The rows of a group lie close to one hidden flat surface of 11 dimensions, which passes through zero. Surfaces can cross.
In the rows, 128 means zero.
Some rows, each with its group after it:
110,104,113,132,152,128,137,106,122,137,145,129,118,121,143,124,118  (4)
121,127,127,114,89,123,122,119,141,115,146,130,124,116,100,163,105  (7)
154,138,104,139,107,103,152,120,111,112,108,146,156,120,110,129,130  (4)
121,144,117,86,131,137,126,102,135,137,104,127,120,119,173,125,121  (1)
162,131,113,89,91,112,105,132,162,156,127,105,109,125,114,147,126  (7)
113,124,113,110,134,112,154,124,121,147,116,83,143,139,120,178,143  (0)
111,148,136,105,106,108,105,147,153,139,113,116,160,120,122,161,138  (2)
89,114,119,114,151,135,144,89,152,94,141,134,96,130,127,165,129  (2)
121,161,141,123,102,127,126,128,130,128,152,130,124,125,91,131,135  (3)
112,121,162,76,143,100,102,126,156,109,157,111,130,119,147,160,116  (0)
112,109,137,130,169,159,125,133,124,133,114,134,144,132,126,141,130  (3)
126,136,112,101,108,116,145,132,180,130,127,133,148,135,99,156,135  (7)
102,180,148,116,115,113,127,113,126,127,157,113,121,130,121,141,147  (1)
131,112,119,132,134,135,130,133,110,123,115,117,128,123,143,125,122  (7)
150,127,106,128,146,135,154,104,142,112,123,145,141,140,115,152,126  (5)
161,112,132,128,147,153,127,134,125,118,148,130,107,138,112,104,117  (2)
106,140,133,152,122,114,133,129,118,114,130,135,156,126,125,146,125  (7)
135,111,125,103,149,107,133,119,152,129,111,158,169,131,125,132,116  (6)
108,133,86,174,135,115,115,145,105,156,135,128,150,121,129,89,131  (3)
127,110,147,139,132,143,126,144,109,145,142,114,115,132,108,122,132  (0)
94,134,121,137,150,138,128,126,122,137,136,125,127,126,133,122,143  (1)
128,136,129,123,146,119,147,114,120,161,119,147,132,139,134,75,141  (0)
136,106,121,147,137,120,122,137,140,118,102,124,113,139,119,144,143  (5)
142,149,135,148,99,98,116,140,131,118,126,117,109,128,161,106,141  (3)
148,119,91,141,138,139,114,163,133,141,96,126,162,123,121,119,137  (6)
123,141,127,124,100,127,111,149,158,150,116,140,135,121,118,107,138  (2)
67,136,119,118,164,134,112,135,126,142,141,121,144,108,140,115,148  (1)
119,133,146,102,121,151,92,142,150,151,126,134,139,130,117,139,109  (4)
148,116,174,128,151,119,129,138,104,93,148,145,152,123,114,118,118  (2)
127,143,123,80,119,83,116,108,124,143,140,112,124,113,174,102,115  (1)
140,138,152,108,85,106,88,142,126,75,153,97,99,97,156,148,112  (0)
155,122,143,100,112,118,113,136,129,106,110,127,147,130,127,149,102  (4)
132,145,130,110,91,110,150,139,137,116,129,121,135,125,129,118,127  (7)
124,158,125,120,109,120,118,129,84,102,113,111,130,100,157,126,138  (1)
131,118,103,134,110,143,153,163,136,119,108,138,158,114,115,109,137  (5)
104,125,130,139,127,101,121,135,102,142,103,121,141,125,148,108,133  (5)
101,122,109,152,134,145,165,113,121,131,112,118,111,136,144,135,146  (6)
127,114,137,123,135,125,123,133,153,115,139,112,101,134,118,148,142  (4)
131,135,138,138,133,134,144,154,113,102,113,138,162,127,134,107,134  (4)
146,138,124,132,126,140,132,110,129,146,153,147,134,141,114,117,98  (6)
174,137,104,129,135,109,116,120,111,143,126,141,164,136,131,110,98  (6)
124,114,123,128,155,106,140,110,100,118,133,121,123,122,167,105,121  (1)
136,130,109,148,127,167,160,121,124,117,146,134,103,127,119,113,131  (5)
105,139,127,130,143,120,150,127,107,121,132,128,165,120,154,117,128  (4)
143,105,95,113,113,128,153,114,136,120,117,151,103,110,139,83,123  (0)
110,144,106,150,143,141,139,120,121,145,107,117,131,142,135,146,148  (4)
122,138,136,137,132,150,127,116,111,129,126,107,95,135,155,137,132  (1)
131,132,113,127,135,127,102,101,110,176,117,139,112,125,167,86,109  (0)
107,122,138,120,134,125,124,111,122,148,148,126,106,129,144,108,117  (5)
101,106,132,111,172,133,122,117,134,150,129,124,136,133,141,144,124  (0)
113,145,118,151,147,130,173,93,117,131,111,149,132,146,136,115,145  (6)
147,127,134,94,111,150,113,135,130,144,125,130,111,118,119,107,118  (7)
137,132,103,138,122,149,151,101,134,141,141,131,91,141,125,118,126  (5)
110,114,128,132,126,114,131,105,104,112,123,133,121,122,118,151,118  (5)
126,107,146,148,153,104,116,137,128,92,120,116,120,127,185,130,135  (3)
132,120,129,118,140,146,113,130,112,170,111,106,120,134,153,121,122  (3)
152,107,128,144,159,142,134,112,97,112,130,149,126,133,123,109,110  (2)
119,117,138,111,130,134,139,164,128,119,131,89,110,126,168,95,140  (7)
128,134,94,139,100,119,195,137,131,76,127,102,126,127,104,156,156  (3)
120,118,158,138,130,130,114,164,113,100,116,120,156,116,133,143,131  (6)
116,112,112,134,138,123,146,97,148,137,133,169,142,136,115,130,103  (7)
124,155,123,123,145,101,124,121,128,142,95,144,151,131,133,112,162  (6)
151,122,123,109,98,129,115,127,128,143,129,130,121,121,112,121,108  (3)
147,149,110,124,98,111,83,164,109,153,77,114,166,105,149,121,134  (0)
126,139,134,154,134,102,135,116,141,120,159,121,106,141,130,135,145  (7)
135,136,157,102,116,117,137,145,116,118,120,151,144,109,90,94,152  (0)
138,112,119,128,177,136,144,105,137,135,142,121,111,148,168,125,124  (5)
128,155,129,134,105,115,132,141,136,134,134,107,127,138,119,134,148  (1)
136,138,96,141,101,136,127,134,107,147,100,117,143,120,134,134,120  (4)
124,141,133,118,159,134,84,120,131,164,132,144,146,130,122,121,122  (6)
111,140,128,130,147,123,143,115,139,151,144,103,111,152,157,124,137  (0)
109,142,139,129,140,149,120,121,162,142,128,159,131,139,109,132,137  (3)
105,140,151,125,122,151,127,119,103,145,166,131,111,123,158,76,106  (4)
110,147,116,120,117,124,111,105,123,166,135,130,141,116,126,146,115  (4)
143,152,128,109,141,111,137,128,145,147,134,113,143,143,162,113,135  (5)
89,128,126,106,168,146,87,109,158,115,136,115,84,134,144,157,134  (2)
124,132,120,140,107,134,123,137,152,135,140,137,107,127,118,106,134  (3)
107,145,130,160,161,122,134,122,140,133,125,145,131,146,157,104,150  (3)
92,123,133,126,133,148,114,144,112,129,142,118,148,103,134,144,119  (4)
126,117,148,137,130,123,122,132,106,96,121,135,109,110,127,118,143  (6)
131,131,140,128,125,143,87,140,106,142,130,125,139,111,132,133,112  (5)
133,122,114,155,126,187,103,133,118,147,126,145,117,117,106,127,118  (5)
118,145,111,152,106,134,133,137,114,129,129,117,128,121,106,137,143  (1)
122,115,138,106,142,74,145,142,134,101,165,129,146,118,133,86,133  (1)
126,127,130,144,143,118,127,123,120,132,135,120,119,134,144,122,133  (7)
129,77,74,110,132,141,143,135,174,130,98,142,129,118,110,141,128  (6)
173,109,121,124,111,108,99,122,102,133,115,133,131,112,130,124,99  (7)
99,95,135,143,175,164,147,151,109,134,117,134,131,126,109,105,160  (0)
107,117,129,119,164,164,118,132,178,130,131,168,125,139,104,113,136  (2)
112,138,120,120,132,122,107,124,142,164,128,135,151,130,111,143,123  (1)
155,133,154,132,125,133,116,132,96,111,147,123,125,126,112,126,118  (2)
128,147,117,121,126,121,117,115,140,133,115,145,125,133,127,122,131  (2)
136,120,133,140,124,149,117,171,126,118,124,112,127,122,120,120,140  (2)
135,115,126,144,125,132,163,111,122,121,137,143,98,135,138,86,127  (6)
127,123,93,161,116,103,135,104,127,127,138,139,105,128,150,104,120  (3)
98,76,125,120,140,134,139,118,132,163,140,121,144,120,138,161,102  (2)

New rows, each followed by its group:
131,121,132,101,115,115,93,134,163,139,129,133,139,119,94,167,124  (4)
110,102,133,120,110,98,150,125,108,105,135,137,151,116,171,97,77  (7)
146,121,117,154,123,133,121,129,115,149,111,126,126,139,131,127,119  (1)
108,129,109,107,112,166,147,123,135,122,122,118,118,121,106,162,127  (7)
127,171,159,147,134,88,118,130,104,134,117,121,131,146,149,100,157  (5)
123,146,144,127,115,116,119,129,130,98,141,146,151,116,90,155,129  (3)
132,136,123,104,119,114,153,102,117,94,127,118,117,119,149,149,122  (1)
106,124,159,117,144,121,137,133,155,105,149,131,116,138,114,132,146  (5)
135,147,134,127,112,107,114,123,127,141,109,155,148,131,107,118,126  (5)
115,107,139,128,118,117,134,146,126,140,127,116,148,117,139,134,124  (2)
113,121,106,127,159,124,131,100,125,134,117,130,122,126,176,120,123  (0)
121,145,147,113,122,148,169,110,111,90,143,136,127,137,135,124,106  (4)
136,118,119,162,141,116,116,137,106,124,115,119,138,125,144,132,132  (7)
88,152,128,141,125,127,141,105,109,139,126,121,124,134,126,140,140  (5)
119,134,98,153,118,128,171,87,113,122,131,141,115,137,126,131,118  (7)
146,124,96,142,133,129,132,119,158,151,128,119,100,143,113,147,152  (7)
153,137,123,146,114,142,138,123,107,119,106,139,117,129,135,112,128  (1)
131,130,130,122,119,115,114,121,154,135,128,134,120,131,142,131,122  (3)
95,116,116,101,140,138,168,144,167,112,166,118,133,131,84,137,144  (3)
127,128,146,103,118,100,112,151,161,124,123,126,142,127,121,132,137  (5)
132,132,130,146,153,132,116,124,101,112,110,160,147,118,111,120,138  (6)
146,112,111,153,152,124,121,133,128,136,115,117,120,134,135,133,147  (7)
142,139,101,125,138,139,141,119,126,152,126,124,143,132,151,121,120  (5)
136,145,136,118,96,116,100,144,127,129,131,108,116,115,141,123,127  (0)
112,150,138,132,124,112,140,119,112,108,110,125,122,120,126,139,161  (6)
112,148,101,136,129,118,156,114,137,144,128,141,145,137,108,122,141  (1)
103,160,118,147,111,122,123,136,123,127,151,123,139,120,93,132,142  (3)
134,124,133,105,130,129,135,138,165,112,148,117,119,132,121,144,135  (5)
170,120,114,126,94,129,112,146,131,133,116,136,131,113,114,115,114  (5)
90,117,175,139,120,126,120,120,98,128,93,140,146,119,150,156,119  (6)
113,116,114,140,125,127,117,148,162,137,124,133,149,128,115,147,129  (7)
130,118,150,119,135,132,111,159,135,123,130,119,131,127,142,107,126  (4)
136,129,128,62,91,159,163,151,130,100,116,99,109,113,126,115,131  (7)
137,145,143,119,100,93,93,133,158,155,157,124,98,131,157,82,121  (3)
154,138,134,123,107,113,129,131,117,120,127,133,140,124,114,126,120  (2)
168,120,109,130,160,124,144,106,124,134,152,157,139,146,132,84,96  (6)
119,150,120,127,139,127,134,100,117,159,130,133,132,139,146,118,122  (5)
116,146,113,126,126,131,142,129,123,150,132,105,128,137,127,125,141  (3)
126,132,139,120,104,116,83,139,129,156,125,125,125,113,142,114,118  (2)
123,129,144,144,131,140,135,120,112,122,134,144,135,132,123,128,116  (6)
128,145,123,135,148,127,104,143,119,124,121,120,129,119,121,119,161  (6)
137,136,112,150,151,132,129,148,141,137,109,101,123,139,130,146,174  (7)
129,151,151,126,138,111,125,144,133,157,131,121,164,148,160,106,121  (6)
140,147,142,133,127,128,120,121,109,121,104,116,137,135,142,163,128  (1)
142,87,124,138,159,137,141,133,131,136,116,167,153,134,114,92,117  (0)
132,143,137,143,143,138,119,120,105,133,125,130,124,133,127,126,141  (7)
139,131,138,125,103,121,119,133,142,121,150,123,105,124,112,128,133  (7)
126,94,104,127,148,161,99,140,148,146,131,138,96,113,111,101,135  (6)
97,148,138,113,128,124,152,124,107,124,143,132,164,113,142,117,124  (5)
115,144,139,150,141,139,119,152,126,105,121,130,131,122,151,105,149  (0)
129,131,121,112,101,126,159,112,151,96,141,140,103,122,88,142,142  (6)
94,128,153,93,150,143,126,141,157,115,152,92,110,130,131,162,149  (7)
101,115,121,140,154,153,121,118,122,127,131,128,88,119,127,122,150  (6)
126,123,102,128,126,120,160,113,166,129,137,125,114,142,116,149,141  (7)
127,151,140,122,127,123,109,101,146,155,122,150,129,138,132,135,121  (3)
100,146,116,148,129,131,108,121,150,150,130,136,125,133,129,136,136  (3)
87,97,116,128,175,128,124,137,129,125,137,124,151,117,130,142,132  (1)
129,124,121,140,123,129,125,156,113,112,114,123,143,111,130,118,140  (1)
149,97,109,126,117,104,161,143,162,117,133,111,127,145,114,143,127  (1)
139,126,131,145,137,150,118,154,126,128,134,117,115,126,140,105,139  (5)
143,140,126,149,141,110,137,95,112,137,115,155,127,142,157,98,123  (3)
131,163,134,108,93,117,141,117,119,140,166,105,99,131,109,111,131  (3)
128,129,160,141,162,116,141,147,144,117,145,125,158,158,124,139,134  (0)
134,116,125,158,141,157,132,142,113,134,139,126,123,137,137,99,117  (6)
106,146,137,137,143,142,130,122,102,129,131,131,147,123,134,131,130  (5)
148,150,99,122,105,131,140,100,143,175,111,141,118,151,129,104,116  (4)
137,134,124,154,149,148,138,136,111,103,147,130,126,131,113,115,136  (6)
114,138,120,138,96,120,79,137,122,140,162,139,134,103,88,128,110  (3)
157,93,98,136,143,118,135,109,98,129,118,130,135,126,153,122,90  (6)
126,131,118,134,133,123,150,111,134,117,134,130,122,136,118,146,135  (7)
148,147,155,109,109,129,160,161,128,101,136,117,132,129,102,106,153  (3)
106,102,138,148,168,149,128,99,117,120,133,159,111,134,113,131,122  (5)
136,115,97,98,98,120,145,138,165,151,145,107,108,130,123,108,122  (3)
107,118,130,163,149,148,132,118,109,107,140,131,115,126,121,149,132  (7)
186,114,115,140,101,104,114,136,134,137,121,143,148,135,134,109,87  (0)
102,125,107,119,135,112,137,140,149,129,139,132,156,120,107,128,139  (1)
121,120,131,114,139,141,116,140,147,140,122,138,144,129,128,124,120  (4)
124,107,131,145,139,128,104,148,116,139,138,137,136,115,118,101,122  (1)
134,91,109,155,131,127,117,130,120,114,129,119,115,117,125,162,119  (7)
140,126,116,125,134,108,155,100,125,115,130,130,127,138,142,132,119  (0)
126,152,125,165,114,142,131,135,119,105,134,121,103,130,145,113,142  (0)
128,105,128,95,115,104,155,120,156,108,135,116,131,131,136,159,112  (6)
160,134,99,144,99,120,133,143,155,141,118,126,130,142,143,106,120  (0)
124,155,142,112,107,134,148,111,96,113,137,119,109,126,135,114,125  (7)
121,127,95,95,132,120,151,98,120,179,97,142,124,119,136,84,141  (0)
132,96,128,126,120,127,136,166,115,133,124,80,117,120,128,125,144  (0)
141,123,156,112,103,117,124,162,107,99,152,121,138,98,139,93,116  (5)
132,110,118,138,133,111,149,125,154,94,116,139,128,132,148,138,133  (3)
140,145,141,134,110,104,124,129,111,128,151,131,121,125,120,96,128  (1)
126,137,135,98,117,137,153,133,175,122,140,130,103,136,134,101,145  (1)
107,120,106,165,131,147,178,130,124,133,115,141,134,129,129,112,149  (2)
140,116,126,100,135,121,140,130,129,131,112,106,135,132,146,141,125  (3)
150,143,126,128,81,115,138,137,152,124,135,117,91,133,137,105,139  (3)
121,157,139,152,133,128,95,150,118,156,126,102,124,135,145,121,154  (7)
83,154,130,122,143,158,90,138,122,154,116,130,145,109,133,127,145  (1)
144,104,131,106,122,120,149,153,154,101,126,122,132,125,127,123,133  (3)
115,135,135,120,113,152,156,136,131,96,134,113,120,132,127,143,128  (4)
147,134,135,148,97,129,111,166,100,141,116,110,144,116,128,116,132  (2)
